Every row belongs to one group in each of 4 separate groupings. Each group adds its own fixed numbers to the row, and there is some noise. The rows also spread widely along 12 directions, which tell nothing about the answers.
(in the rows, 128 means zero)
Some rows, each with its group in each grouping after it:
[146 105 151 126 172  91 154 119 134 129 125 145 129 105 158 122 154 118
 136 132 118 112 143 131 132 153 123 114 113 161 150 125 136 139 108 111
 106 171 150 151 166  67]  Q_491 mav Q_11 Q_440
[ 94 162 106  91 138 119 187  75 152 121 130 116 158 128  80 111 122  67
 188 138 167 137  98  92 105 106 101 129 121 133 138 136  89  82 150 136
  85  96 150  87 115 165]  Q_532 til Q_205 Q_440
[142  91 112 156 129 115 144 111 127 128 117 104 110 141 173 108 193 102
  92 149  88 105 127 104 122 182 125 108 135 161 150 108  88 136 141 103
 131 156 216 216 128  50]  Q_532 boku Q_934 Q_459
[120 155 149 108 191  87 153 120 182 111 103 142 151 110 140 108 129  65
 173 145 156  86 130 130 123 133 131  93 106 151 138 122 147 134 133 140
  96 109 135  62 136 139]  Q_207 Dev Q_456 Q_177
[171 163 139  95 136  96 177 105 144 168  46  81 147 140 153 137 153 108
 113 128 116 148 165 139 134  85 153 108 169 127 114  72  89  80 146 117
  63 126 120 126  84  93]  Q_491 Dev Q_934 Q_177
[124  68 130 117 101 102 168  88 122 163 170  97 142 110 136 126 181 101
 147 144 134 121 166  56 165 112 110 118 131 122 163 112  71 102 101 122
  93 169 199 175  97 160]  Q_207 mav Q_11 Q_459
[113 130 138 147 159  72 148 111 157 113 148 159 148 105 166 117 153 106
 190 131 136  93 163 111 158 178  90 125  97 167 133 109 123 125 117 100
  89 125 112 123 138  76]  Q_140 til Q_205 Q_440
[103 190  92  58 138 134 173  54 151  74 135 110 166 134 106 126  97  41
 201 129 145 110 133  66 123 103 109 130 143 135 139 146  99  83 138 123
 101 115 189 100 168 185]  Q_140 boku Q_456 Q_459
[101 184  87  93 184 104 146  97 171  82  89 146 135 159 139 108 115  72
 172 139 139 110  74 141  94 175 119  89 136 157 141 143 123 127 181 121
 115 115 170 111 168  83]  Q_207 mav Q_205 Q_459
[155 101 169 142 161 133 155 120 127 123 115 113 131  80 135  92 147  77
 127 157 129 106 166 122 122 102 117 141 113 127 155 130 123 133 110 130
  87 145 160 142 116 136]  Q_140 Dev Q_11 Q_440
[131  95 185 127 175 118 169 138 152 156 124 122 149  88 103 113 142  86
 138 140 160 116 139 122 124 105 121 122  85 137 157 135 146 132 102 144
  84 141 137  86 121 159]  Q_491 boku Q_11 Q_440
[127 160 162 146 130 107 166 142 149 126  96 119 152  96 168  57 157  79
  95 134 129 130 172  96 105 133 121 158 130 140 127 103  59 148 125 123
 120 105 163 172  88  95]  Q_491 mav Q_11 Q_459
[164 110 133 148 151 123 151 118 147 129  46 115 128 123 176 103 135 135
 101 166  92  97 160 149 123 161  97  95 190 162 110  80 112  84 137  96
  82 148 139 142 110  22]  Q_491 til Q_11 Q_459
[124 170 111 134 142 131 150  92 148 104  92 105 103 130 125  90 141  86
 141 145 107 107  96 113  96 154 128 116 128 165 125 128  98 116 151 126
 122 120 168 159 164  85]  Q_532 mav Q_934 Q_459
[121 142 148 119 156  96 158 118 149 132 111 107 146 130 121  99 143  73
 139 139 146 119 128 124 127 120 147 105 103 136 139 131 118 120 149 125
  93 157 164 113 123 140]  Q_491 mav Q_11 Q_177
[134 106 147 131 154  91 142 123 134 131 138 119 153 118 160 121 165  81
 136 142 126 106 161 117 154 138 129 115 106 143 145 122 125 123 123 107
  89 170 155 125 124 112]  Q_532 boku Q_456 Q_440
[112 166  78  97 161 113 150  75 189 101 107 122  91 151 119 132 160  51
 177 132 134  89  44  93 109 157 153  82  82 161 169 128 136 138 147 147
 124  71 194 124 176 128]  Q_140 boku Q_934 Q_177
[140 126 133  72 181  75 180 112 158 129 134 164 137 102 173 149 176  83
 151 115 142 123 134 104 125 135 141 112 106 151 186 113 130 172  91 129
 118 104 158 139 154  99]  Q_491 Dev Q_11 Q_440
[162 102 125 103 199 131 160 106 141 115 101 163  93  81 146 156 143 113
 144 122 124 112 107 138 103 120 106 124 104 158 182 128 168 153  90 135
 103  99 135 164 192  64]  Q_491 boku Q_456 Q_440
[130  98  81 118 129 117 185  39  98 150 171 104  62 149  71 170 169 168
 160 111 108 161  45  95  97 157 120 114 102 189 169 146 104 111 129 128
 133 168 189 229 223  52]  Q_532 mav Q_11 Q_440
[118 131 101 110 149 123 158  67 133 118 135  91 103 161  86 128 141 104
 167 148 115 107  73 117 113 153 142  79 119 170 138 153 132  97 158 124
 115 187 191 135 197 113]  Q_532 mav Q_934 Q_459
[121 140 119 141 186 106 148  94 157 132  82 130 125 143  99 140 108 141
 202 145 141 112  98 174 134 161  91  84 122 169 109 115 165  64 168 110
  47 143  68  64 151  66]  Q_140 til Q_205 Q_440
[116 146 141 102 135  90 184  99 141 149 135 114 166 128 119 122 140 116
 153 123 142 145 150  96 129 124 121 122 133 154 123 119  91 102 129 121
  98 156 141 120 136 119]  Q_491 mav Q_456 Q_459
[139 151 165 134 142 139 168 115 151  98  66 107 192 127 143  71  73 103
 102 163 110 105 186 117  99 144  81 135 201 156  83 122  85  69 136 105
 108 166 182  96 123  88]  Q_140 boku Q_11 Q_459
[138 111 134 119 140  98 167  96 159 156 101 101 109 124 122 127 167 114
 137 136 133 112 113 110 131 120 136  89 108 151 147  98 115 107 123 140
  88 111 153 129 117 107]  Q_207 til Q_11 Q_177
[126 201 154 138 173  98 157 125 153 113  80 107 150 139 125 108 116 101
 138 107 140 140 138 156 114 138 137 134  97 162 109 127 117 119 173 114
  89 128 115 113 142  80]  Q_140 boku Q_11 Q_177
[136 116 115 147 146  96 150  81 104 138 160  98  91 148 114 157 178 139
 151 111 101 129  99 123 132 168 137 110  78 189 144 137 129 126 143 106
 109 187 154 194 199  49]  Q_532 boku Q_456 Q_440
[110 126 150 106 164  95 185 112 149 121 145 156 191  92 136 110 117  93
 167 134 164 130 171 102 119 136  75 145 147 141 140 131  86 116 116 119
 104 131 154 106 115 132]  Q_207 Dev Q_11 Q_440
[159 124 169 120 162  77 156 106 153 160  99 110 127 128 133 141 140 150
 151 134 113 110 145 136 157 138 146  84 116 179 116 104 154  92 103 122
  80 184 104  83 169  73]  Q_140 mav Q_11 Q_440
[147 143 146  84 160 108 177  91 143 121  99 122 138 131 121 118 126 116
 128 130 118 126 118 127  93 128 137 106 142 162 132 144 119 112 120 130
 120 159 178 124 184  82]  Q_207 mav Q_934 Q_440

New rows. What belongs after each?
[148 158 169 147 148 105 152 125 144 123  85 102 144 108 148  87 147  97
 134 135 122 111 178 140 134 122 128 134 117 144 109 107 111 103 135 108
  71 134 110 116 107  89]  Q_140 til Q_934 Q_440
[129 167 163  94 133 100 190  90 142 141 106  64 158 156  77 104 130  96
 132 122 140 136 136 122 108  94 162 103 120 146 103 141  97  80 159 130
  90 165 163  91 133 143]  Q_207 til Q_934 Q_177
[ 99  62 111 126 166 107 173 104 150 161 138 139 140 145  95 132 142 136
 157 158 156 131  83 123 118 178  88  75 142 159 156 132 130  97 148 126
  99 183 178 110 133 105]  Q_491 mav Q_11 Q_459
[113  54  84 146 154  88 165  95 119 146 158 168 124 120 158 152 171 145
 151 131 136 140 114 110 137 190  66 117 139 155 176 113  95 127 138  95
 111 159 185 221 131  46]  Q_491 mav Q_11 Q_177
[131 107  90 150 141 173 154  86 115  81  78  99 128 150 122  75 115  90
 117 180 109 108 117 142  83 157  76 118 190 131 123 142  92  73 196  92
  94 167 221 171 116  76]  Q_140 til Q_934 Q_459
[135 136 136 111 179  98 146 105 181 121 101 125 122 124 134 118 139  71
 178 163 124  64 110 126 133 157 143  66 116 167 139 114 164 119 121 129
  97 146 145  62 165 124]  Q_491 Dev Q_11 Q_440
[141 105 163 157 151 112 171 126 128 138 122 143 149  65 157 103 144 119
 132 142 131 129 182 109 120 129  76 165 138 149 137 103  85 126 100 119
 100 120 129 165 104  81]  Q_532 Dev Q_11 Q_440
[148 126 169 110 167  86 175 107 147 125 138 161 156  90 154 148 124 137
 150 113 115 111 170 105 128 144  95 137 120 185 130 122 128 128  68 119
 123 137 126 127 198  60]  Q_532 boku Q_205 Q_440
[116 148 106 119 167  94 155  80 131 115 159 131 104  97 132 157 160  85
 212 114 142 112 125 103 154 127 119 128  74 154 168 120 124 136 124 121
  94 108 126 167 169 128]  Q_532 Dev Q_11 Q_177
[139 147 133 118 169 117 178 112 140 161  84 104 113 121 112 141 152 124
 149 122 141 154 119 144 117 107 129 117 118 147 144 103 121 116 144 136
  70 112  94 137 124  97]  Q_491 Dev Q_11 Q_459
[144 122 168 119 210 111 163 145 137 135  79 139 154  98 132 118 122 104
 138 140 165 141 147 185 113 105 108 124 128 126 146 130 144 126 147 125
  59 138  99  92 105 106]  Q_207 Dev Q_11 Q_440
[129 115 162 135 119  73 170 115 167 176 112  92 139 149 123  93 173 123
  97 143 127 123 115  95 115 155 155  84 119 168 123 101  83 117 130 143
 125 158 195 123 108  98]  Q_207 mav Q_11 Q_177
[115 165 124 126 159 127 154  74 132  91 146  88 106 136  89 111 134  74
 189 139 124  96 107 108 120 139 142 112  87 165 139 154 132 124 153 124
 110 158 170 137 195 146]  Q_140 Dev Q_11 Q_459
[119 211 131  98 140 116 177  81 151 107 115 117 130 103 114 116 117  90
 183 107 128 130 135  88 110 102 122 148 111 156 123 123  94 117 116 135
 108  87 119 145 177 124]  Q_491 mav Q_205 Q_459
[101  44  80 148 158  85 144 110 134 148 151 145 133 139 165 141 188 110
 173 159 146 103 125 123 173 198  79  75 134 137 174 100 122 107 159  85
  69 170 164 159  84  87]  Q_491 til Q_11 Q_459
[138 125 171 136 180 125 188  95 143 144 125 115  93  85  64 132 119 148
 165 117 146 129  99 130  87 109 116 126  76 177 140 144 143 130 107 164
 109 117 118 132 195 112]  Q_207 Dev Q_11 Q_177
[116 123 146 120 172 104 175 115 154 138 122 154 142  98 112 114 128 118
 151 136 151 134 110 117 104 141  98 129 116 162 146 133 119 121 112 141
 110 120 137 109 145  98]  Q_532 mav Q_11 Q_440
[145 165 153 142 117 109 180 107  99 150 109  87 138 123 126 100 157 120
 106 107 116 181 159 124 106  99 128 174 121 134 119 118  55 116 150 109
  89 147 134 206 113  73]  Q_491 mav Q_205 Q_440
[162 109 165 140 174 103 151 107 166 149  92 117 104 101 142 140 139 144
 159 158  96  71 141 131 141 146 125  77 123 190 117  92 166 107  86 136
  93 143  96  93 176  70]  Q_532 Dev Q_205 Q_459
[156 102 153 117 178 143 170 112 120 136 107 115  87  92 101 135 155 108
 118 117 140 140  97 137  92  88 131 135  77 139 183 152 144 153 110 153
  97 113 154 174 164 107]  Q_207 boku Q_11 Q_440
[131 132 123 125 150  94 161  78 104 140 164  87 103 146  99 151 172 114
 174 120 121 134 107 122 140 140 151 110  80 168 149 140 125 120 148 113
  97 185 145 164 181 105]  Q_532 Dev Q_11 Q_440
[137 115 149 122 181 128 177 113 136 114 110 143 147 110 121 118 112 115
 122 133 132 128 123 135  86 148  93 133 133 163 144 148 126 127 126 120
 116 152 170 137 170  74]  Q_491 boku Q_11 Q_440
[151 167 172 114 136 114 170  86 158 143  93  88 129 107  95 117 106 124
 164 139 108 102 147 111 134 104 135 108 130 173  94 111 127  71  94 135
  85 158 106  77 179 121]  Q_491 mav Q_11 Q_440
[119 135 114 148 125 109 155  94 110 133 147  87 129 145 118 115 169  91
 138 125 128 142 121 107 128 143 125 137 101 147 138 132  83 114 164 107
  97 161 169 178 126 103]  Q_532 boku Q_456 Q_440
[147  78 180  62 211  69 193 142 130 166 127 163 183 121 136 151 142 128
 111 116 169 167 149 163 118 111 138 101 123 137 173 153 158 141 113 123
  88 200 148  88 144 100]  Q_491 mav Q_11 Q_440
[109 113 156 179 148 132 145 119 144  77 121 149 180  89 146  42  90  75
 140 180 133  83 172 109 103 163  50 158 155 138 111 142  87 107 140 106
 116 156 203 131 113 119]  Q_140 mav Q_205 Q_177
[154  61 192 130 177 101 168 158 150 177  84 118 179 110 146 101 148 100
 100 175 152 120 176 155 135 111 119  96 152 116 138 103 135 104 125 125
  59 185 138  64  56 134]  Q_491 Dev Q_11 Q_440
[146 165 138  70 189 102 162 104 188 118  67 126 128 116 133 129 129  66
 158 142 147  94 108 131 110  95 158  81 117 147 149 113 157 127 121 159
  93  83 135  61 149 141]  Q_207 Dev Q_456 Q_177
[118 162 144 133 135 119 172  71 157 126  99  87 154 151  68 101  75 135
 160 159 111 102 114 121 102 153 107  96 166 190  61 136 105  36 154 122
 109 194 161  69 181 103]  Q_532 mav Q_934 Q_177
[ 98  73 141 128 185  57 176 152 159 178 141 170 187 137 156 149 167 137
 139 123 175 152 140 132 146 194  92  92 122 157 158 109 123 133 143 109
  92 162 133 105  91  75]  Q_491 boku Q_11 Q_459
[146  97 175 141 188 106 153 126 142 162  95 124 113 102 105 130 135 151
 146 139 142 120 118 169 129 127 122  94 100 161 136 128 167 109 118 136
  71 167  94  96 154  83]  Q_207 mav Q_11 Q_440
[101 133 110 111 148  94 167  83 132 125 152 126 154 141 117 132 133 111
 183 130 148 134 133 102 145 154 102 113 129 154 140 136 104  96 150 107
  95 172 161 130 148 120]  Q_140 mav Q_11 Q_459
[111 129 147 133 163  90 159 144 145 125 128 159 154  98 157  86 173  76
 127 122 161 142 141 122 107 145 114 147 101 128 162 135  85 168 139 123
 113 109 162 163  97  99]  Q_207 mav Q_934 Q_440
[139 100 194 154 182 119 159 139 131 128 123 145 146  68 118  89 119 121
 130 149 139 113 156 142 105 123  97 145 103 159 128 145 143 127  99 134
  99 161 121 111 154 100]  Q_532 mav Q_456 Q_440
[134 118 118 146 149 116 141  98 132 140 106 107 110 117 134 133 151 121
 175 144 115 108 141 135 162 141 108 101 132 148 126 105 125  85 141 102
  65 163 111 152 140  92]  Q_491 mav Q_934 Q_459
[118 126 177 131 174  79 153 142 190 122 128 134 141 116 148  79 161  71
 135 156 134  67 129 102 113 180 151  79  93 178 144 124 136 172 110 146
 142 136 184  84 147 123]  Q_207 Dev Q_11 Q_459
[166  44 196 169 141 103 176 142 137 216  93 112 120  93 121 120 175 185
  86 146 131 151 150 133 128 116 114 121 118 153 138  89 119 108  88 144
  75 160 113 135  86  67]  Q_140 mav Q_11 Q_440
[160 172 153 119 179 129 159  92 137 112  88 104  96 102 108 130 120 113
 171 124 120 114 125 150 115 104 140 128  97 166 134 129 155 117 122 132
  82 125  94 122 193  94]  Q_140 Dev Q_11 Q_440
[158 103 130 114 172 110 156  94 109 135 105 125 122 128 145 153 133 150
 138 138 105 125 141 151 134 131 111 104 148 161 137 126 140  98 126 108
  90 184 133 158 177  49]  Q_532 mav Q_205 Q_459
[119 124 168 140 143  94 160 105 143 144 132 102 151 124 102 103 129 110
 153 141 140 114 142 116 133 124 122 112 104 147 114 132 110  99 136 130
  91 172 150 106 133 137]  Q_207 mav Q_205 Q_177
[127 146 149 181 105 129 153  95 107 116 137  55 135 129 118  75 146  91
 141 150 105 112 176  95 134 137 122 147 124 149 103 123  67  98 160 100
  95 184 172 179 120 126]  Q_140 Dev Q_11 Q_459
[136 105 185 149 161 103 166 116 169 158 109 110 148  93 104 114 122 118
 170 163 135  77 164 126 147 124 112  94 123 159 103 104 147  82 106 136
  76 166 109  55 129 148]  Q_491 Dev Q_934 Q_177
[137 151 140 133 111  51 144  98 173 160 100 113 165 127 185 131 149 124
 167 145 104  93 191  89 194 150 117  94 153 164  85  51  85  63 110 103
  77 143 105  95 102  83]  Q_532 mav Q_205 Q_177
[ 99 111 125 130 103  78 188  92 150 164 162 101 156 151 119 111 180 119
 151 131 134 128 140  68 139 172 117 101 131 165 123 100  65  93 137 111
 109 157 180 141 106 109]  Q_491 til Q_934 Q_459
[125 116 178 131 127  76 160 115 142 191 163  68 146 121 109 144 184 105
 172 116 147 121 180  82 200  98 158 107  62 142 137 102 124 102 104 130
  59 166 104  97 106 181]  Q_140 boku Q_11 Q_459
[131 165  97 105 141 119 162  86 134 124  93 117 148 120 155 157 128 107
 175 111 136 149 169 106 159 110  86 144 155 130 136  93  86  79 140  99
  58  99 107 156 111  97]  Q_140 boku Q_11 Q_459
[137 139  89 122 121  91 162  63 136 144 113  86 118 166 136 152 171 116
 168 132 110 131 122 109 150 148 132  96 143 153 128  92  86  80 166 104
  85 151 160 164 127  87]  Q_140 Dev Q_934 Q_177
[141 143 130 169 122 156 149  65 148 101  93  83 110  92 107  98  92  98
 184 176  93  61 146  99 129 131  81 122 159 163  91 101 104  56 125 118
  89 142 149 133 155 126]  Q_491 Dev Q_11 Q_177
[131  98 202 140 179 107 178 154 170 145  86 128 179 107 123  77 112 121
 107 165 146 100 167 145 107 146 105  95 145 163 106 119 140 102 119 127
  93 171 134  48 108 102]  Q_491 til Q_11 Q_459
[160 125 132 111 176 121 155  96 132 134 103 122  90  80 136 158 156 103
 173 131 126 115 130 131 142  92 125 121 102 143 167 109 150 124  99 134
  73 105  99 144 156 110]  Q_532 Dev Q_11 Q_440
[151 153 112  80 147 105 153  63 140 123 113  83 123 150 123 151 146  72
 190 143 114 102 126 115 157 100 158  86 121 136 142 117 139  86 139 118
  67 157 149  98 158 148]  Q_140 Dev Q_205 Q_440
[175 120 179 133 111  99 185  89 145 170  93  77 150 113 137 124 128 158
 110 150  86 110 191  93 137 115 121 114 176 180  83  74  83  63  86 124
 102 171 145 120 133  77]  Q_532 Dev Q_11 Q_177
[113 133 127 206  85 121 134  70 143 118 136  91 123 112 115  82 120 131
 189 169  90  76 152  73 158 189  67 129 148 183  74  95  69  49 128  96
  96 174 148 148 142  86]  Q_140 mav Q_11 Q_440
